There are 8 hidden switches. A switch that is on adds its own fixed numbers to the row, and there is some noise. The rows also spread widely along 15 directions, which tell nothing about the answers.
In the rows, 128 means zero.
Known rows, each followed by its switches (1 for on, 0 for off):
[104 135 145 110 111 107 151 119 135 120  98 140 147 118 119 123 122 104
 141 134 126 130 129 132 120 170  98 149  91 112 146 101]  0 1 0 0 1 0 0 1
[ 98 118 158 182 137  71 118 180 108  45  87 139 122 161 203 128 163 148
 185 144 130 146 121 145 119 149 162 129 111 128  89 158]  1 0 0 1 1 1 1 0
[125 112 122  96 151 129 119 109 102 117  82 128 112 148 160 112 114 124
 116 164 125 127 175 129  71 138  86 159 170 124 162 157]  0 1 0 0 0 0 1 1
[154  83 148  95 129  95 136 155 124 137 133 127 135 109 117 114 142 108
 110 177 134  84 124 148 113 182 154 105 183  72 140 129]  0 1 1 1 1 0 0 1
[ 92 122 107 110 154 163  88  98 110 106 144 135 121 124 140 155 133 159
 185 147 103 148 137 167 117 163  87 157 163 111 170 156]  0 1 0 0 1 0 1 1
[ 97 111 151 105 144 126 137 107 147 133  91  94 144 168 131 127 111 120
  92 150 155 139 148 110 105 123 157 159 128 132  91 171]  0 1 1 0 0 0 0 0
[105  99 124  83 141 149 146  97 157 145 139 144 177 115 128 115 103 153
 106 137 122 120 174 111 106 172 112 107 159 126 130 132]  0 1 0 0 0 0 0 1
[159 113 165 109 118 140 153 128 131 161 119 168 163 148  95  93  74 114
  99 178 143  70 174  98 137 161  99 122 166  75 179  77]  0 0 1 1 0 1 0 0
[142 119 129 136 154 104 161 138 132 116 191 138 148 127 103 130 140 151
 140 137  92 163 138 114 116 137 148 179 116 144 221 131]  0 1 1 0 1 0 1 1
[104 107 173 160 107 109 154 125 150  87 130 146 125  91 113 140 120 178
 121 116 105 188 134  89 141 132 124 138  76 102 131 106]  0 0 1 0 1 1 0 1
[129 106 117 106  86 149  91  68  95 155 103 118  97 113  97 136 130 125
  89 159 123 129  90 192 142 144 136 123 149  61  76 148]  1 0 0 0 1 1 1 1
[ 85 138 168  99 122 107 152 125  83 116 122 151 146 165 109  89 117 148
 127 115 100 168 127 151 135 218 104 166  87 115 170 133]  1 0 1 1 0 0 1 1
[ 60 130 222 104 185 116 112  51 158  81 158 131 157 141 171 167 113 145
 173 149 150 143 125 153 148 188 130 145 107  86 152 114]  1 0 0 1 1 0 0 0
[143  91  64 149 114 133 109 189 121 127 117 116 117 120 121 125 157 127
 150 106 157 113 126 107 119 105 157 117 176 137  83 140]  1 0 0 0 1 0 0 1
[138  92 105 134 148 101 150 213  95 121 217  98 115 154  89 113 151 168
  89 119  97 143 123 106 125 102 184 142 133 163 146 186]  0 1 1 0 1 1 1 1
[ 79  97 119 121 136 100 150 122 185 121 103 147 130 127 131 125 123 119
 130 142 131 111 175  89  79 139 109 133 125 127  94 103]  0 0 1 0 1 0 0 1
[141 103 122 150 143  78 165 133 149  85 184 159 135  72 150 128 153 174
 101 125  55 169 159  95  77 122 136 127 105 164 181 121]  0 1 0 0 1 1 0 1
[113 157  89 172 131 210  92 121  96 122 115 137 180 205 159 122  88 175
 149 151 147 133 149 115 157  85 137 138 171 167 115 177]  1 1 1 1 1 0 0 0
[177 139 117 156  85 140 189 134 159 159 132 160 217 149  71  95 103 127
 108 181 124 125 143 109 160 114 179 133 107 146 145 123]  0 1 1 0 0 1 1 1
[112 132  88 130 128 123 131  90 139 138 138 164 145 148 157 117 138 130
 198  73 125  75 119 140  95 178 134 144 127 133 170  83]  1 1 0 1 0 0 0 1
[ 77 138 119 131 155 118  88 111 124  90 181 122  89 120 112 176 158 147
 169 147  91 163  97 183 136 116 141 160 104 117 121 163]  0 1 0 0 1 0 1 0
[ 88 119 133 140 114 121 162 173 133 129 172 128 159 157 100 110 102 158
 146  63 165 116 122  81 167 135 131 121  84 137 113  98]  1 1 0 0 1 0 1 1
[154 139 186  98 160 155  97 144  97  89 150 147 134 125 120 146 102 115
 181 187 165 121 146 152 163 139  73 138 173  81 219  98]  1 0 1 0 0 1 1 1
[ 95 100  44 168  97  81 168 129 170 139 145 178 158 137 146  96 168 161
 138 123  51  93 129 144  75 179 184  96 117 164  62 138]  0 0 1 1 1 1 1 1
[109 122 100 170  60 137 127 125 118 141  53 165 124 136 103 107 119 142
 156 106 131 128 125 129 136 151 124 144 103  86  80 111]  1 1 0 0 0 0 1 0
[125 113 176 141 128 108 146 115 115  93  99 115 154 129 207 116 105 186
  85 112 127 162 133 103 118 146 132 100 119 133 115 152]  0 0 0 0 0 1 1 0
[170 116 125 145 140 147  97 182 101  99 122 104 116 141 140 136 125 134
 119 185 171 118 136 116 150  51 149 113 191 117 120 171]  0 1 0 0 1 0 0 1

New rows, each followed by its switches (1 for on, 0 for off):
[116 119 166 150 143 113 150 189 111  91 168 130 149 167 123 113 107 166
 146 112 165 138 139  87 168 116 137 137 109 132 156 126]  1 1 0 0 1 0 1 1
[ 75 131 135 146 130 101 133  97 144  92 139 159 129 123 123 138 141 162
 162 150  77 173 127 150 122 163 128 153  89 116 132 135]  0 0 1 1 1 0 1 1
[122  69 132 151 146 105 141 205 130 105 140 115 138 162 156 107 136 180
 136 127 158 112 149  89 131 138 174 100 174 121  95 171]  0 0 0 0 1 0 1 1
[137  84 135  64 148 129 102 128  64 145 132  77  96 115 144 123 118 147
  60 114 125 134 117 142  99 159 113 122 186  95 141 176]  0 1 0 0 0 0 1 0
[ 73 104 138 121 106 158 147  50 115 165 172  93 126 159 130 127  78 233
  65   7 112 158  91  89 137 139 145 139  73 126 119 141]  0 1 1 0 0 1 1 1
[ 96 132 122 143 121 124 105 118  91 107  94 103  62 135 119 155 130 125
 146  95 116 178 115 118 110 102  89 206  83 117 148 127]  0 0 0 0 1 1 1 0
[159 173 103 121 168 168 146 194 104 117 182  97 234 180 164 123 112 127
 175 109 165 127 130 109 158 118 137 127 143 234 186 154]  0 0 0 0 0 1 1 0
[ 85 132 114 118 165 182  87 114 119 130 194 110 127 185 143 164 119 155
 211  97 154  75  98 151 150 142 135 144 156 116 159 132]  0 1 1 1 1 1 0 1
[106 111 111 125 154 110 143 157 120 103 103 149 129 178 120 105 147 118
 143 202  89 155 194 128  83 145 119 194 139 151 159 179]  0 0 0 0 1 1 1 1
[136 121 108 112 106 116 158 168 100 131 106 106 147 107  95 108 142 115
 101 110 109 184 128 106 118 152 117 161 105 158 145 141]  0 0 0 0 1 0 0 1
[103 129  74  79 168 117 127  78 151 139 175  70 141 132  93 155 177  81
  82 151 109 183 110 161  91  90 202 180 110 209  83 202]  1 0 0 0 1 0 0 1
[169  98 132  99 107 103 171 140 101 176 170 106 131 144  80  99 126 122
  86  90 130  99  98 118 131 153 169 149 116 109 180 121]  0 1 0 0 0 1 1 1
[103 168  89 132 131 153 136 120 141 120 161 171 188 170 137 111 119 159
 166 148 100 113 145 152 142 139 131 119 120 175 132 151]  0 1 0 0 0 0 0 1
[170 126 134 113 124 143 141 148 111 137 114 105 171 120  95 126 127 101
 156 146 166 151 114 131 157 149 149 155 145 118 170 134]  0 0 0 1 0 0 1 1
[155  92 151 113 145 120 137 170 138 145 151  96 143 157  80 135 130  93
 125 188 168 103 129 123 146 124 183 153 164  97 135 146]  0 0 1 0 1 1 1 0
[121 176 105 124 102 130 146 157 100 132 186  96 169 112  70 135 127 117
 120  76 131 175  60 140 177 108 159 130  53 185 105 123]  1 1 1 1 0 0 1 0
[132  95 176 133 152  62 191 175 155  86 126 137 179 127 109 108 159 120
 121 175 116 190 172  91  99 161 179 182 101 153 175 148]  1 1 1 0 1 0 0 1
[142 162  90 118 131 170 126  90 129 167 170 112 156 192  95 121  98 117
 106 112 169  97 116 117 161  59 159 149 125 168 130 130]  1 0 0 0 0 0 0 1
[141 131 106 133 139 105 115 164 102  97 111 119 130 116 159 139 163 110
 162 167 106 143 117 165  96 149 129 145 152 140 152 160]  0 1 1 0 1 0 1 0
[139 123 128 129 131 143 133 114 104 146 163 129 169 147 150 113  95 168
 109 127 127 104 119 125 145 147 137 104 154 119 151 136]  0 1 0 1 1 0 1 0
[116 143  89 156 112 121 148 155 136 149 164 153 124 171  86 107 101 143
 132  93 124  89 134  88 140  93 126 138 100 144 125  97]  0 0 1 0 0 0 1 0
[137 117 172 138 122  96 120 170 100  81 108 165 118  95 143 116 118 141
 116 160 117 139 152 116 128 150  78 111 144  83 155  98]  1 0 1 0 1 0 0 0
[131 202 139 122 135  91 114 113  76  86 151 114 100 147 129 140 138  84
 128 161 107 153  74 188 148  82 118 163  66 151 167 133]  0 0 0 1 1 0 1 1
[140  96 130 151 153 109  90 162 124  82 123 122  96  97 138 157 154 131
 139 205 126 149 139 141 119  97 152 118 184  96 102 164]  0 0 1 1 1 0 1 0
[ 97  89 190 107 183 118 140 184 126  66 121 119 160 142 162 122 107 154
 118 162 159 172 202  78 108 137 110 128 148 147 128 165]  1 1 0 0 0 1 1 0
[107 127  85 171 123 111 124  89 151 121 111 138 109 131 118 156 164 120
 189 132  97 150 117 143  91 121 160 207  96 129 146 135]  0 1 0 0 1 0 1 0
[168 118 116 157 112  99 136 186  80 110 103 152 122 161 138  89 131 116
 120 170 126 100 145 119 104 114 134 138 153 127 159 126]  1 1 1 1 1 1 1 1
[123 150 108 141 111 152 138 170  81 129 130 122 139 178 136  98  98 171
 134  49 145 127 124  86 154 119 106 139 114 157 155 129]  0 0 0 0 0 0 0 1
[117 106 149 125 154 136 121 150 125  98 135 116 153 105 155 156 130 144
 179 135 132 150 138 124 113 169 109 144 150 117 172 129]  0 1 1 0 1 1 1 0
[162 120  98 137 120 127 130 137 142 133 140 153 174 109 143 131 156 126
 208 143 130  85 101 171 127 185 169 107 171 109 157 116]  0 1 1 1 0 0 1 1
[140 147  95 134 110 178 114 173  92 163 136 157 151 200  82 102 102 106
 177 139 159  55 140 128 168 138 104 153 159 111 162 100]  1 0 0 0 1 1 0 0
[170  91 123 169  90 111 168 152 136 152 107 114 137 138  97 106 124 153
 110  92 152 143 120  68 136 112 190 156 121 114 141 125]  0 0 1 0 0 0 1 1
[102 148 133  83 165 115 126 189  93  86 200 102 156  86 110 155 164 112
 213 105 116 175  88 171 145 194 105 151 102 156 198 131]  0 1 0 1 1 0 1 1
[143 142 120 162  88 103 139 170 111 100  89 171 156  92 120 111 135 125
 139 186  90 154 131 146 137 157 109 112 123 116 119 120]  0 0 1 1 1 0 1 0
[124  81 134  88 182 153 103 128 140 120 222 110 107 105 108 159 116 167
 125 138 141 115 149 118 130 100 132 106 184 104 146 141]  0 1 0 0 0 1 1 1
[145 110 171 137 126 120 139 154 111 115 114 147 135 135 116 122 109 125
 186 149 163 103 139 113 151 164 107 154 144  62 207  87]  0 1 0 1 1 0 1 1
[ 68 114 161 109 141  89 168 142 130  95 158 120 156 159 133 105 128 164
  98 106 115 166 137 122 122 157 157 128  65 164  89 163]  1 1 0 0 0 1 1 1
[ 96 139 120 132 109  90 175 169 144 116  97 124 163 142  90 111 134  83
 153 145 142 148 134 114 124 136 141 161  63 158 100 124]  0 1 0 1 1 0 1 1
[176 112 147 174 115  63 166 102 140 107 102 172 136 121 165 106 134 132
 121 172 104 117 140 116  90 127 157 144 121 100 188 104]  0 1 0 1 1 0 1 1
[110 115 154  97 157 122 107 144 120  96 112 126 103 110 116 142 125 106
 128 153 143 153 162 117 106 129  88 157 149 108 142 121]  1 0 1 0 0 0 0 0
[121 139 116  76 161 138  78 224  51  84 126 141 100 128 158 114 107 103
 151 150 153  84 165 145 113 132  15  89 195 129 144 121]  1 1 0 0 0 0 1 0
[121 119 129  99 144 135 118  80 120 134 130  99 129 162 162 127 112 120
  88 121 155 102 120 129  98 109 154 127 143 139 112 142]  1 1 1 1 0 1 0 1
[ 85 130 106 141 106 116 167 148 109 136 147 126 150 158  56 102 149 161
 118 104  72 201 113 125 148 168 171 191  62 156 127 176]  0 0 0 1 1 0 0 1
[140 110 137 128 148  63 154 183 117 105 190 122 119 119 112 121 156 128
 136 122 111 129 109 124 123 145 159 139 118 130 176 119]  0 0 1 1 1 0 1 1
[137  63 130 116 138  82 211  88 170 177 140 103 178 158 138  86 123 152
  38  83 118 134 157  48  70 160 200 163 119 160 155 143]  0 0 0 0 1 0 0 1
[157 156 118 161 124 141 155 147 118 139 144 113 201 206 148 103 104 149
 135 135 162 113 111 109 171 106 178 137 132 173 151 155]  0 0 1 0 1 0 1 1
[ 94 107 129 128 136 143 109 189  88 107 161 143 124 165 102 114 121 170
 173 129 139 124 140 132 163 157 112 134 152  98 136 147]  1 1 0 0 1 0 1 1
[111  93 141 121  97 126 148 162 108 126 101 146 105  96  71 107 116 150
 117  94 109 167 157  85 124 162  84 151 106  90 145 100]  0 0 0 1 0 1 0 1
[111  96  99 118 143 134  98 133 118 132 142  92  72 127  84 162 163 132
 177  98 133 153 102 141 117 129 152 192 144 104 143 153]  0 0 1 0 0 0 1 1
[106 120 103 127 152 143 115  45 129 136 131  86  89 144 114 164 137 141
 100 111 101 197 123 112  87  84 148 229 113 149 166 167]  0 0 1 0 1 0 0 1
[125 143 143 159 113 138 135 154  84 120 183 150 184 175 129 106 120 191
 176 112 126 123  84 153 195 183 168 120 121 116 166 140]  1 1 1 1 1 0 1 1
[141  90  86 149  83 126 126 127 103 163 130 170  91 129  81  94 120 171
 106 133  88  91 124 138 122 146 144 117 161  62 120 126]  0 1 1 1 0 0 1 1
[100 127 122  99 149 154 103 113 106 135 201 126 104 158  88 132 102 160
  93 153 115 110 132 139 153  95 116 129 148 109 134 154]  0 1 0 0 1 0 0 1
[121 111  92 152  78  96 128 190 118 125  75 136 109 139  94 102 160 125
  98 171 105 124 118 155 122 124 183 109 129 111  20 184]  0 1 1 0 0 0 0 0
[148 137  66 135 111 146 138  85 159 189 135 129 154 149  99 127 105  97
 123 124 144  78 123 112 115  96 159 141 139 144 118  99]  0 0 1 1 0 0 1 0
[133 147 115 133 137  86 131 137  83 110 190 113 128 148 136 130 177 140
 164 114  82 142  55 193 133 168 188 160 103 144 184 164]  0 1 1 1 1 0 1 1
[129 126 168 124 133  81 157 135 135  88 154 161 144 110 153 123 135 146
 156 144  97 125 128 149 116 179 121 118 105 111 180 103]  0 1 1 0 0 1 1 1
[117 109 102 136  90 127 141 133 115 146 143 177 129 115  93 101 113 169
 127 128  85 113 136 132 134 170  98 116 129  87 141 109]  0 1 0 0 1 0 1 1
[154 144 122 117 119 109 165 188 106 128 111 116 173 159 100  99 129  73
 133 138 161 126 130 115 128 130 142 152 110 173 147 119]  1 0 1 1 0 1 1 1
[ 88 148 146 114 150 140 101 144 112  88 145 142  92 141  82 147 125 121
 186 126 146 154 140 131 152 112  83 180 103 114 161 111]  1 0 0 0 0 0 0 1
[159  77 115 143 126 122 134 123 117 154 128 102 112 107 127 129 116 144
  91  72 147 137 134  60  94 113 135 159 155 117 166 100]  1 0 1 0 1 0 1 0
[ 98  72 154 124 112 100 170 127 174 135 162 181 144 102  70 109 126 169
 132 142  96 121 154 119 137 199 147 108 114  65 113 101]  0 0 0 1 0 1 1 1
[ 93 108 114  97 151 101 149 139 123 117 189 106 138 130 130 132 173 160
 149  69  85 153 103 148 101 191 169 154 100 160 154 165]  0 1 0 0 0 1 0 1
[121  97  73 128 109 184  88 113 111 165 130 128 108 134  80 134 118 152
 105 137 120 134 137 137 129 109 138 136 178 107  83 158]  1 0 1 0 0 1 1 0
[143  76 157 151 104 135 109 143 135  93 113 124 127  44 128 165 144 153
 152 131 153 156 108 122 144 140 149  95 153  65 105 104]  1 1 1 1 1 1 0 1
[129 124 128 137 140 158 126 115 143 117 165 165 167 141 120 127 107 165
 154 179 124 111 154 138 150 124 143 109 156 116 141 135]  0 1 0 1 0 1 1 1
[115 158 144  99 145  98 150 170  57 121 128 126 124 230 129  69 108 118
 116 130 127 109 133 133 129 153 110 172 110 149 184 156]  0 0 0 1 0 0 1 1
[140 123  95 157  91 115 105 107 113 127 102 136  75 110 112 130 140 133
  87 156  99 131 106 143 117  84 146 126 135  95  89 138]  0 0 1 1 1 0 0 1
[123 128 102 117  77 153 125 127  91 167 129 144 138 149 114  95  88 157
  83 136 114  86 114 147 153 151  99  86 144 100  94 126]  0 0 1 0 1 1 1 1
[ 90 158 110  90 144 172  93  78 131 119 182 146 146 123 106 145 113 147
 133 148 113 143 127 172 158 124 103 112 132 139 108 140]  1 0 0 0 0 0 0 1
[114 103 105 128  93 171 145 145 137 151  30 188 193 142 113  85  93 124
 130 209 110 118 221 107 106 193  66 129 177 107 107 134]  0 0 0 0 1 1 0 0
[133 115 127 118 129  94 137 146 118 136 140 100 126 181  95 115 170 121
 121 156 120 126  89 174 133 149 227 167 128 118 119 200]  0 1 1 0 0 0 0 1
[ 75 104 139 121 168 128 119 139 120 115 175 122 100 182 115 143 127 150
 192 110 130 108 133 126 118 154 127 182 128 104 179 128]  0 1 1 1 1 1 1 1
[134 145  75 164  90 183  95  72  70 141  77 154 114 142 142 121 109 190
 132 117  72 170 129 145 116 130  97 171 142 113 163 163]  0 1 0 0 0 0 1 0
[ 55 159 122 141 121 108 150 120 162 119 138 122 145 201 104 126 130 127
 135 135 126 131 110 136 149 116 171 155  55 163  62 154]  0 0 1 0 1 0 0 1
